There are 5 ways to turn a row about zero (a turn may also mirror it). The second row of each pair is the first, turned, with some noise. The first 35 pairs use one turn. New pairs use 2 turns, one after the other, and a turn may come again.
Some pairs, each with its turns in order after it:
[ 17 -13 -10  -5  -3  -4]
[ 18 -11  -7   5  -5  -7]
(4)

[ 12   1  20 -10   8  13]
[12  9 -5 23  4  2]
(0)

[ 14  -2 -13 -11   3 -11]
[  0  11  13  -2 -17  -5]
(1)

[-10 -20  14   6   4 -12]
[-13  -1  18  -5  17 -13]
(3)

[  9 -15   7  19   2   3]
[14 -7 19  2  6  7]
(0)

[ 11  -2  11   6   3 -15]
[ -8   8  11  -6 -10 -15]
(3)

[ 15   1 -12  -2 -19 -16]
[ -7 -29 -10  -5   3  -2]
(0)

[  9  -5 -15   5   2  18]
[-14 -14   9  -4 -10  12]
(2)

[-11 -13  19  -8   9 -14]
[ 13 -17  18 -11  10   2]
(1)

[-15  19 -20  -6   5  -8]
[ 12  24 -11   4   8  13]
(3)

[ 16 -19  -6  17  -7   7]
[ 18 -21   7 -14  -8   0]
(4)

[ 17 -17   6 -13 -17   7]
[ 14 -20  -4  18 -12  -2]
(0)

[  1 -19   9 -17  -9  20]
[15 -9  7 30  4 -2]
(1)

[12 -4 -4  6  7 20]
[-14 -15   2   4  -5  15]
(2)

[ 19   2  20  13 -15   1]
[ -3 -10  14   8 -24 -13]
(3)

[ 13 -20 -19  18  11 -17]
[ 17   4   3 -27   8 -24]
(3)

[-19 -17   1 -10  -6   4]
[ 11  20   7   3 -12  11]
(2)

[ 11  -8  -1  -6 -18  -2]
[  3 -11 -10  -4 -10 -13]
(4)

[-7 -4 10 10 -9  1]
[-4 10  7 12  3 -2]
(2)

[ 10 -11 -17 -20  -2  -1]
[ 20   1 -11   8   0 -18]
(4)

[16  9  4 16  1 -9]
[  4   8   1   2 -17 -18]
(3)

[  4 -15  -4   3  -9 -18]
[  4 -13   6  11 -16  -8]
(4)

[-10  -6  -1   0  -9  13]
[-2 -2 -5 14 11 -5]
(1)

[ 15 -16 -17  -1  -9  11]
[ -9  -9   7  -1 -27   3]
(2)

[ 3  7 -4 17  6 -8]
[ -3 -12  10   4   9   8]
(4)

[-13   6  -6   6   8  17]
[  5  20   1 -11  -6   8]
(0)

[ 10  -3   6 -15 -19  12]
[ 0  1  8 26 -3 11]
(1)

[-15 -13  -3   4   9  10]
[ 9 14 15 -6 -5  2]
(4)

[  4   4  10 -19  -3   4]
[ -1   7 -20  -2  -5   5]
(2)

[-12  13  -4  20  -5   5]
[-13   3 -20  -5  12   1]
(1)

[ 13  20  12   2 -11  -3]
[-11   1  -2   0  -7  26]
(1)

[ 4 -7  8 18 17 -6]
[ 7  5 19 -1 19 -1]
(0)

[ 15  -4 -13  17  -4  20]
[ 20 -20 -12  -1  -9 -11]
(3)

[ -7  -7 -14 -16   8 -18]
[ -6  -2  -4  -9  -1 -27]
(0)

[ 2 -7 -2 18 12  8]
[ -2 -13  14   9   6   7]
(2)

New pairs, each followed by its turns in order:
[ 19  13 -11   4 -18  14]
[-20   5   9  -5 -24 -10]
(2) (0)

[ -7  -8 -18  11  -8 -15]
[-12  25  -6   5  -2   6]
(1) (3)

[  1  13   4  16   7 -18]
[  1   9 -19   6 -16 -10]
(1) (0)

[  1  -3 -12 -14  12 -11]
[  5  13 -10   8  -3 -15]
(1) (2)

[ -3 -11  -1   6  20 -18]
[-15   6   2 -16 -14  14]
(1) (3)

[-18   0  18  -7  11  -5]
[ 8  7 10 -4 22 11]
(3) (2)

[  3 -18  12   3  12   8]
[ 10  -7 -15  10  -6  13]
(4) (0)

[ 17 -14  -8  17 -19 -20]
[  1   2 -31  18  -7 -16]
(3) (2)

[  2   2  -5 -12  11  10]
[ -3 -18   7  -2  -3   0]
(1) (0)

[ -4  -8  11 -18  -8  17]
[11 -5 24 -2  8  9]
(1) (0)

[-9  1 10 19 -1 -8]
[  8  -8  -8 -10  -2  18]
(1) (2)

[-13 -12 -12 -10 -13 -18]
[  0  12 -22  -8   4  21]
(3) (4)

[ 19  12 -12  10   2   0]
[ 22   0   1  -5  -6 -12]
(4) (1)

[  4   7 -17   7  -5  14]
[ 12   5 -14  -7   7 -13]
(0) (4)

[ -1  16 -20  18   4  -3]
[19 -8 -4 17 11 13]
(4) (2)

[ -5  13   4  19  -7 -13]
[ -8  -4  -3   7  17 -20]
(3) (2)

[ 20  -5  13  19 -12 -11]
[-19 -19  11  20   2  -1]
(3) (0)

[-11  12  -7 -10 -20   5]
[18  3  1  2  0 22]
(3) (0)

[ 18 -13   7  11  -6   4]
[10  9 11 20 -2 -4]
(4) (1)

[ 6 10  9 18 17  8]
[ 14  -9 -18 -11 -11  -5]
(1) (0)

[ 0  4  4  2 20  0]
[ 2 -9 -8 -7 15 -2]
(0) (2)

[-17  -8  -8  19 -11 -17]
[-21  14  12   7 -16 -11]
(2) (3)

[  8 -13  -3  -4  14  16]
[ 16   9   5  10  -5 -13]
(3) (4)

[-20   0  15   5 -14 -20]
[ 17 -30  -3  -3  -4  -9]
(1) (1)

[ 16  -9 -18  13  17   5]
[  6  12   4 -28  -5  11]
(3) (3)

[ 7  7 19 -7 -2 -4]
[ 14   2   4  10 -12   8]
(1) (0)

[21 11 19  5 -2 10]
[ 14  -5  11 -17  14  14]
(0) (4)

[  8 -20   2  -2 -20  12]
[15 -3 15 24 -1  3]
(2) (3)

[-16   0 -14   9   4  -8]
[ -4   4 -18   4  -7  13]
(2) (4)

[14 -7 12 17 18 10]
[ 13  -5  -8  26 -10  -1]
(4) (1)

[-1  5 11 -6  0  2]
[-5 -3 -6  2 11 -3]
(3) (1)

[-16  17  -5  -6  19   2]
[ 17  14 -15   8   3 -11]
(2) (0)

[ 10  -5   0 -20   9 -14]
[ -9  21 -12   0   3 -12]
(3) (4)

[ -3   1 -16  -2   5  13]
[-10  14   5 -11   5  -3]
(1) (1)

[19  0  8  2  6 -3]
[  3 -13  -3   2 -15   8]
(1) (3)

[-8  7 -4 -1 -1  5]
[-7 -8  6 -1  3  3]
(3) (2)

[  3  20 -14 -18  -8  10]
[ 1  4 -5 -3  9 31]
(2) (3)

[ -7  15 -17  10  -7  -7]
[ -8  14 -11  16  -8   5]
(2) (4)

[-13  -5  19   2   8  -9]
[-16 -10  -6 -17   3  -1]
(1) (3)

[  3 -16 -11  -9   1   9]
[ -3  -3  -8 -18  -7 -10]
(2) (4)

[-15  -2   3 -20  14   4]
[  4 -11 -19  -4 -16   8]
(2) (3)

[-13  14  11  -1   3  -4]
[ 2  9 -5 17  8  2]
(0) (3)

[ -9   8  -7   5 -16  17]
[ -4  10  10 -23   3   2]
(1) (0)

[ 4 -9 14 -3 12  4]
[  2   5  -8 -12  -3  14]
(0) (1)

[-15  15   0   7   1 -17]
[  1   3 -10  20   7  15]
(2) (4)

[ -4 -11  -3  11  12  15]
[-10  -2  -3   2 -23   4]
(0) (3)

[ -9  -8  16  14 -20   6]
[  8  -6 -10  16  21  14]
(0) (1)

[ 11  -6 -15  20  -2 -19]
[ 14 -10  26  12   2  -4]
(4) (0)

[-13  15  19 -15  -3  -9]
[-24  -4 -13  -5  14 -12]
(4) (1)

[-14  19  -4  10  -2  20]
[ -2 -30  -7   0   0  -8]
(2) (1)

